Every row belongs to one group in each of 4 separate groupings. Each group adds its own fixed numbers to the row, and there is some noise. The rows also spread widely along 14 directions, which tell nothing about the answers.
Some rows, each with its group in each grouping after it:
[-13  48  24  -5   0  27  22  -7  26  60  12  -6  41  -3  32 -26 -23  16
   6 -12  33  11  12  -1 -19] -> D (5) U N
[ 37  44  37 -33 -23  -4  28   6 -35  10  46  31  12  -7  14 -19   4  28
   4  40  14   7   0  16 -12] -> V (3) M S
[ 26  35   4  34 -27 -25   1 -22 -32 -31  -5  -4 -16  37   5 -34  -5 -25
   7  62  29  40  47  25 -16] -> R (0) M P
[-16  13   3  12 -26 -27  22  28  20 -22 -13 -10  11  -4  32 -10  40  30
 -10  18   7  13  15 -10  -4] -> D (2) G P
[-58 -11 -24  40  19   6 -40   4   4  20   3 -20  22  -2   3 -45 -30 -39
  34 -54  18   9  38 -23 -28] -> V (4) G S
[-26  39   1 -38 -12  26  23  -3  10  42  24  23  28 -17 -18  -8  -5 -17
  49  -6 -30  30  13  27   1] -> R (3) Q N
[  3  38 -16 -31  18  -7  -2  13  -9  50   8 -24  15  19  15 -39 -24   4
 -33 -13 -46 -50  37 -21 -15] -> D (1) Q Z
[ 26 -20  16  16 -16 -17  36  15  -9  10  -1  25 -23 -36 -18  47 -20  -2
  10   2  40 -40 -34 -13  36] -> R (1) U F
[ 24 -23  15  -7   3  18 -18  -6  -8 -46  31  16  39   1  59  17 -39  41
 -66  31 -20 -48  33 -32   5] -> V (5) M Z
[  7 -50 -32  63  -5 -53 -10  -8   4  -9 -40 -17 -28  11 -47  26 -15 -14
 -20  17  -3 -33   7  16  24] -> D (2) Q F
[ 18  25   6  47 -39 -12  26 -27 -16 -29 -15 -37 -48 -19  -5  27  22 -61
  -3  48 -19 -15  46   3   6] -> V (4) G S
[-14 -41 -38  26 -10 -41  -5  16  25   1 -31  16  -3  26 -22  20 -34  13
  26 -11  14  18  -5  16  18] -> D (0) U S
[ 19  20 -10  22 -17 -26   4 -29 -11   3 -10   2  15  35  23 -32  -6  50
 -34  81  31  40  49  27 -14] -> D (5) Q S
[  4  47 -11  -3  -8   0 -24   0   4 -11 -17   0  -8  41 -40 -42   4 -40
  30  38  29  24  50  16 -14] -> V (1) U S
[  7  18  64 -13   0   5 -32 -11 -17   4  47 -25   9  17  17 -52 -27  16
 -11   7 -28 -30  51  43   1] -> R (1) U N
[-22  17 -21 -20 -12   6   6  -9 -34  24  -4   8 -25 -20 -13 -44  -8   5
  42  17  43  17  79  27  17] -> R (4) Q Z
[-59  28   0   9 -13 -41 -16  12 -40 -21   0 -35   4  59  11 -41 -18 -28
   5  22 -35  10  37 -16 -15] -> V (0) U F
[ 28  30 -20  63 -20 -33  11 -14  -6 -22  -8   0  21  20  27 -30  20 -14
 -31  65  43  35  13 -33 -46] -> D (3) G S
[ 17 -13   3  64 -15 -30   3 -19  46 -10 -12 -27  47  19  26  16   9  19
 -78  38 -52  -4 -17   4 -19] -> D (1) Q F
[ 62  50 -48  13 -18  26  38 -23  25  36  -5 -21 -22 -25  26  21 -23 -19
  14 -14 -48 -13  51   1 -13] -> R (0) U F
[  4 -28 -12  53 -28 -49  13  -3 -32 -11  -7   7 -33 -24  -9 -12   4  23
  22  22  65  18  17  26  10] -> V (3) Q S
[  3   1 -74  24  -1 -12 -14  -9  10  -3 -19   7  21  19  15  -7 -11   2
 -21  24 -30  21  42 -27 -21] -> R (4) U S
[ 13 -11  -5  22   3 -15 -10  -6  32  56  14   8  36   7 -22 -37 -11  23
  19 -20  -4  20 -15  55 -23] -> D (5) Q S
[-49 -19  46  14  -9   0  38 -21 -25  43  26  -9  37 -40  25   7   6  40
 -37  31 -19 -14  -2   8  18] -> D (5) Q S
[ -7  23 -12 -31 -20   6  27  52   8 -19   6  17 -18 -35  -7   2   9 -28
  53 -36  34 -42  13 -46  21] -> D (0) U N
[ 13  -7 -13  66 -27 -40   7   8  36  22 -14 -20   3  -2 -11 -23   5   0
  34 -40  11  33 -26  42 -31] -> V (0) M F
[  3   0 -27  36  -5 -53   4  15  34   0 -46 -15  25  35  27   4  12  45
 -67  24   9   7 -18 -26 -16] -> V (2) Q P
[-12  24  56  14 -25 -27  -1  22   3 -29   8 -35 -10   7  33 -25   5  -7
 -13   0  20 -30  19 -14  -1] -> D (4) G N
[ 19  26   2 -15 -10 -24  -6  -3 -30 -14   4  17 -11   7 -56 -28  23 -36
 -11  61   8 -25  19  -2   8] -> R (3) Q N
[-15 -15 -27  28  20 -25 -22 -32  -9  48 -21 -13  27  45  -1  -3 -56  19
 -53  32 -40   5  27   9  -2] -> R (4) U F
[-25  20  -9 -27   6   7 -23  11   2  12  20   4  47 -10   6 -63  24  42
 -16   8 -16   1  50   0 -21] -> V (3) M N
[-22  -2  -7   3   6 -20 -11  19  -5   0  18  26  58  16  -7 -18   4  -4
 -20  19 -12   9 -20 -36 -19] -> V (1) G N
[ -4 -25  -4  25  20 -11 -29   1  40  13 -26  13  48  38  -9  17 -34  20
 -44   9   3   7 -16   3  -2] -> V (1) M P
[ -4 -18   8   8 -20  11  17  28  -1 -30  33   1  -1 -60  42   4  10  17
  17 -38  10 -42  17 -30   9] -> V (0) U S
[-41 -19   7  31   0   5 -16 -10  22  18  16 -14  47 -13 -21 -32  17 -13
   6 -14 -34  10   2  26 -13] -> V (0) U N

New rows, each followed by its group in each grouping:
[ 15  -1 -38  21 -21  -9  14  10  62  20 -20  13  20  -1 -11  38  -2 -18
  16 -27 -48  25 -35   6 -16] -> R (4) M S
[ -3  -3  11   3 -12  14  13  -4 -19 -28  22   3   1 -36  18  15  -4 -32
  -9  16 -25 -39  28 -32  11] -> R (3) G Z
[ -8  13  29  33  10  39  -6 -35  22  45  20  -7  45 -15   3 -28 -27 -21
   6  -5  29   8  26  17 -19] -> D (5) G N
[ 35  48  30   4 -14  15  12   1  22   5  17   0   3  11  14 -11 -18 -34
  27  -7   8  -2  -1  10 -13] -> R (5) U P
[-31 -19 -61  10  -9 -19   6  50  24 -23 -28  -1   0 -35   1  15  34   8
   1 -38  -8 -32   6 -66  -1] -> V (2) M S
[ 14  25 -42  41 -19 -18 -13   4  60   5 -19 -32   8  21  -3 -32   1 -35
  31 -42 -39  24   8  15 -43] -> R (0) Q F
[  3  15   1   6 -31 -29 -10  22  36 -20 -10 -38 -26  22  10 -19   9   4
  24 -18 -46  -7  39  40  -1] -> D (4) U S
[-18 -55 -49  39   6 -14  17  13  40  44 -29  35  35 -47 -40  24   4  22
  -1 -17  37 -10 -39 -16  14] -> D (5) Q F
[ 24  15 -12  13  -7 -33 -14  23  -4  22  10  -5  -9   0 -31 -75  16  -8
  37 -24  26 -11   4  15 -24] -> R (0) U F
[  0  53   7 -42  -2 -15  35  22   6  47  -8  -3  11  28  23  19 -25   9
 -27   2 -38 -23  -6 -19   5] -> D (4) Q P
[  3 -17 -26 -20   0 -19 -34  33  15 -16   3   5  -1  -2 -14 -61  17  46
  21 -18   3 -17  60  34  10] -> D (0) Q P
[ 34   2 -34  21   9  19 -18 -46  -5  -2   5  31  22  38 -56  22 -48 -67
  -2  64 -33  12  38  25   9] -> D (1) U N
[-23  -5  26 -22 -28 -38 -17  30   0 -22  -3   6 -18   1 -45 -60  48  36
  39  30  40   3  32  55  22] -> D (5) Q S
[-40 -14  31   6 -14   1  -1  12  36   2  -9 -39  10 -52  18 -11  59  32
 -42 -12 -28 -47  18 -10  11] -> R (4) Q S
[-71 -29  61  39   6  11 -16 -37   3  37  -4 -40  15  10 -12  10 -58 -33
   7 -15  -4   3  14  54  22] -> V (1) Q Z
[-25  15   8  23 -13  -2  31 -21 -21   9  14 -18  17  15  51  24 -41 -14
  -1  18 -55  22  35   5   0] -> D (0) G P
[-52 -32 -30  13  -4 -38  29  31 -21  51  -4   1 -12 -25  -8   9 -39  23
  46 -61  11  -5  -2   3  21] -> D (2) M N
[-51   8 -15  -1 -15 -71  19  18 -14  37 -40  -7  -8  41 -27   2 -17   1
  -1  13   0  19 -24  -7  13] -> R (0) Q N
[-17 -20  28 -24  12 -42 -19  49  32  33 -17  -4  -6  22 -24 -19 -20  48
  10 -43  16 -36 -13  35  26] -> D (3) U P
[-27  -5  12  53 -28 -50  16  35  26   3  -3  -6  18   8  15 -22  14  -4
  26 -31  35  29 -52  -6 -26] -> D (4) U S
[ 14  33 -38 -16  -2  -4   8  37  43  20  -3  19  34   3 -10 -21  23  -8
   9 -15 -11 -11 -18 -37 -29] -> D (5) U S
[-13  24  -2  36   9 -15  -6 -17   4  37 -23 -55  -5  16  12 -23 -16 -14
 -31  -6 -23 -22  36   3 -16] -> V (5) Q P
[  2  30 -11 -29 -21 -18  34  56   6  -8  -3  10 -11 -13  16  -4   6  -3
  25 -23  31 -41  -7 -52   6] -> D (5) U Z
[ 15 -13   9  37 -36 -47   2  15  13 -25   8  25  -5  13   8 -12 -24  16
  56  -7  53  56 -13  38  -5] -> R (3) G N
[-58 -25   2  56   1 -18 -30  -3  -7 -14  -5 -50  12   8  33 -36 -23  11
 -10 -19   2  -7  50  -6  -8] -> V (0) U F
[-16 -25   1   4  -6 -61 -18  23  -1  11  -2 -24  -2  29 -11 -28 -10  51
 -12  -3 -53 -30  14  39  12] -> D (5) U F
[ 15  26   0 -14  -5  -3  19  -9 -10  -6 -35  33   2  11 -39  28  11 -15
 -37  92  48 -12   8 -23  27] -> V (5) Q P
[-17 -30 -17  -9 -15 -39  -8  37  47 -21 -38  28  19  23 -31  35   8  32
 -15  26 -18   2 -28  -6  29] -> R (1) U F
[-34  32  39 -23  -5  20  10  -2 -28  32  55  17  36  -5 -13 -32  -6 -47
  43  -6 -44  19  -3  27  -8] -> R (4) Q P
[ 15 -26 -32  44   5 -26 -21 -13  33   1  -7   2  58  14 -36  -9  28  -6
 -65  38 -67  -6 -12   6 -22] -> D (1) M N
[ 28   9 -22  17 -14  30  -4  -7  38 -37 -24  -6 -34 -24 -18  34 -12 -73
  26 -15  15 -39  39 -27  15] -> R (0) Q S
[ 45 -10 -26  16 -25 -31  15  -4  24 -11 -16  31  21   3  -3  -1  34  65
 -34  69  30  28   5  25   1] -> D (2) Q S
[-61 -78  29  22   6 -32 -31   6  -2  -1   5 -23  15   0   9   3 -38  39
 -13 -24 -35 -29  12  28  28] -> V (5) G Z
[ 17  13  30  -5  -8  -7  31   0 -34  21  25  -3 -18 -19  -5  29 -22 -38
 -15   5 -25 -66 -11 -17  20] -> D (4) Q S
[-63   0 -23  -3   1  -6  -8   6  10   3 -17  10  46  38  -1  -2 -18 -16
  -5  26 -31  35   9 -22  -4] -> R (1) U Z
[ 14 -19  42  40   5  -1 -36 -49   4  28   0 -22 -11  10 -53  -9 -24 -44
  -3  20 -12 -14  24  67   9] -> R (4) G S
[-43 -48  29  43  -4 -26 -22  15 -13 -50  21 -13  21  14  37  -5 -28  -5
 -12 -16 -17 -20  -1 -18   8] -> R (0) U P
[-17 -31  15  62   2 -29 -21 -13  -1 -13 -19 -11  29   6 -48 -35  39 -32
 -47  51  41 -17 -11  -1  -8] -> D (2) M Z
[  7 -13  -1  -9  -9 -32 -26  30  19 -18 -17  -2 -12  -5  10 -36   9  72
  -9   6  37 -25  44   2  12] -> R (5) G F
[-30  -3   5  15 -18  18   4  15  18 -44  -4 -27 -21 -25  47  34 -25 -20
  15 -39 -15 -31  51 -22  23] -> V (4) Q P
[ 42  11  -5  13   0   3  13 -17 -30  20  19  32   2  -5 -45   4 -12 -52
  12  30  23 -15 -13  -4  -1] -> V (0) U S
[  2  57  14  19   4   9  25 -30  14  71 -19 -17  30   3  -9  -6   0 -30
 -42  28  29   3 -11 -16 -21] -> V (4) Q N
[ -7  25  29  20 -30  -6  48  18  20  27   4 -19  -5 -28  19  31   2 -17
  27 -45  -2  -6 -38  -5 -10] -> V (2) M S
[-21 -21  -7  31  18  19 -15 -14  50  37  -6  16  57  29  -5  17 -58  -8
  14 -19  -9  36  -7  32  -1] -> D (1) U P
[-15  -9  -9 -18 -20 -19   9  41  50  -3  -3  -2  21 -20  -7  -6  41  31
   3 -23 -41 -23  -6   3  11] -> D (0) U N
[-89 -20  47 -11 -37 -11  22   1 -15 -33  11  13  35 -15   4  16  28  16
  -6  54 -19  26   1   6  38] -> R (0) Q N
[-20 -40  46 -12   8   8 -29  10   3 -11  44   9  34 -10  -4  -1 -15   2
 -13 -14 -50 -58 -13  -3  16] -> R (5) U S
[-13 -61 -22  21 -16 -36 -35   6  43 -64 -57   5 -12  24 -32  59  -3  10
 -39  43 -12 -20  16   3  45] -> V (4) Q S
[ 38  45  -1 -31   5   7  10   8 -11  39  25  19  18 -17 -51 -52  49 -22
  -7  35  -6 -43   2  -8 -17] -> D (5) U S
[-33 -26  25  16  12   5 -16 -11   5  17  17  -5  34  -6 -53  23   2 -62
  -6  -6 -73 -34 -28   2   5] -> V (2) G S
[-12  -9   2  21 -17 -48   3  17  35 -12 -34  18  21  42  10  17 -17  33
 -20  29  50  29 -30  -7   2] -> D (3) Q S
[-13  53  41   4 -41   0  45   7  -7  -2  31 -21  16  -6  61 -23  17  -5
  13   7 -13  19   0  -4 -24] -> R (2) U Z
[-27   7 -32  28  13  -1 -15 -38   5  43 -21  27  48  58 -43  -4 -39 -46
   7  49 -11  73   3  29 -11] -> R (4) U P
[  8 -38  12  20  18 -18 -45 -16  37  21 -16  -2  34  33 -23 -11 -30  28
 -39  16  -3 -10   0  40   1] -> V (5) G Z
[-13  21  -2  35  -6  -1  42  -6   6  74 -18 -29 -21 -41 -14  10  -3 -29
  23 -34  21 -21 -10  -5  -3] -> V (5) U S
[-52  38  35 -26 -17  -1  -1  23  16  12  13 -28  18  19   2 -47  12 -23
  31 -16 -33   2  21  23  -8] -> D (4) U Z
[-19   2 -42  67   6 -15 -16 -38  -5  17 -11  -6  46  44  -3 -18 -34 -37
 -20  42 -25  42  11 -13 -36] -> R (5) U F
[-17 -11  12  64 -13 -23 -14 -36  -6  21  -2  -9  21  29 -44 -23 -18 -30
  23  32  -1  52   0  69 -17] -> V (5) M F
[  6 -17  -3  12  -1 -17 -24  -8   9  15  27  20  50  32  20 -30 -29  46
  -8   3 -20  34  -2  32 -22] -> R (2) Q S
[-71 -12  67   5  -5 -63   5  20 -39  65   5 -26  -2  -4 -34 -48  24  26
   6  -3  13  -3 -26  42  11] -> V (4) G S
[-10  63 -38 -21 -25   1  27  -2 -23 -16  -4   4 -17  37  43  32 -67 -42
  26  15 -25  25  54 -40   2] -> R (4) Q N
[-12 -46 -20  20 -24 -33 -37  29  27 -61  -7 -10 -14  -2  -6 -28  17   7
  22 -18 -18 -11  36  24  12] -> R (4) U Z
[  6 -27  -8  71   3   6 -31 -23  76  16 -31 -53   7 -18  16 -10  -7   1
 -26 -44  -3 -25  25  12 -20] -> R (5) Q S
[-18 -30 -15   6  -7  14  35  11  22  34 -11  28   4 -67 -37  51   4   4
  26 -20  19 -17 -14  -2  40] -> V (1) U N
[-32  -4  51   7 -27 -43  -1  39   0 -40   7  -2  -3  32  27  10 -31  11
  23 -17   9  10 -18  14  10] -> V (3) M P
[-27 -39   4  77  24  13 -33 -57   1  33  -8   1  40  27 -21   3 -66 -28
  -8  19  46  34   8  25  -7] -> V (2) U S
[  3  19 -16   7 -19 -10  28  15  17  11 -18   8   5 -28   9 -15  24  33
  -8  17  64   1  21 -18   4] -> D (1) Q N
[ 21  16 -19  64  17  37  15 -29   6  43  -6 -12  14 -63 -26  -9  22 -81
 -21  -8  42 -40   1 -40 -22] -> V (4) Q P
[-41  -6  -9 -15  11 -25 -20  -5 -55  -4  12  21  33  62   7 -17 -67  16
 -19  51  -7  10  39 -11  13] -> D (0) Q F
[-63 -11  46 -24   3  -6  11   9 -12  48  28  10  62 -22 -20 -37  47  46
 -23  33 -26 -10 -16  17   9] -> D (5) U S
[ 42  52 -42  20  -8  11  36 -17 -33  20   7  10  -6 -18   5 -18   9 -33
   2  43   6   9  45 -20 -18] -> R (1) U P
[  7 -21   0  16  20 -38 -40  -9 -20  31 -22  -8 -15  19 -46 -50 -13  11
 -30  20  57 -35  23  10   6] -> R (0) Q S
[ 13   4  15   0  -2   4  -5 -13 -12  37  28   3 -11   9  -8   1 -62 -24
  40 -26 -22  -7  14  40   6] -> R (4) U S
[ 81   8   8  33 -28   8 -17  -2  69 -55  12  13  16  11   4  12 -11 -25
   8  -9   5   3 -10  22 -23] -> V (0) M N
[-57 -28  16  52   1 -63 -49  -4 -21  -8 -28 -55 -10  38  -8 -58  -4  12
 -35  19   6 -12  39  11  -8] -> R (5) M S
[-53 -27  30  10   8 -22  -9 -16  11  51 -31 -18  11   5 -75   9  -1 -19
 -18  12  -8 -21 -19  36  34] -> V (0) Q N
[-12  -9  19  32 -13 -29 -29  25  54  -8 -16 -37  -2  28   4  -8 -17  -1
  21 -60  -3  -5 -11  23 -17] -> V (2) M S
[-60  16   7 -13 -19 -30  -1   3 -31 -21   7  -8   8  55   4  21 -39 -33
  12  27 -81  20  16   2   6] -> V (3) Q S
[-77 -24 -10  27 -17 -26 -25  35  14 -33   2 -23   2   2  -9 -19   3 -38
  62 -51 -38  10  15  -4 -10] -> V (5) G S
[  8  28   6  53 -14 -31  26  16  21  36 -10 -14  13  -3  12 -26  13 -16
   6 -16  53  14 -34 -25 -40] -> D (1) G S
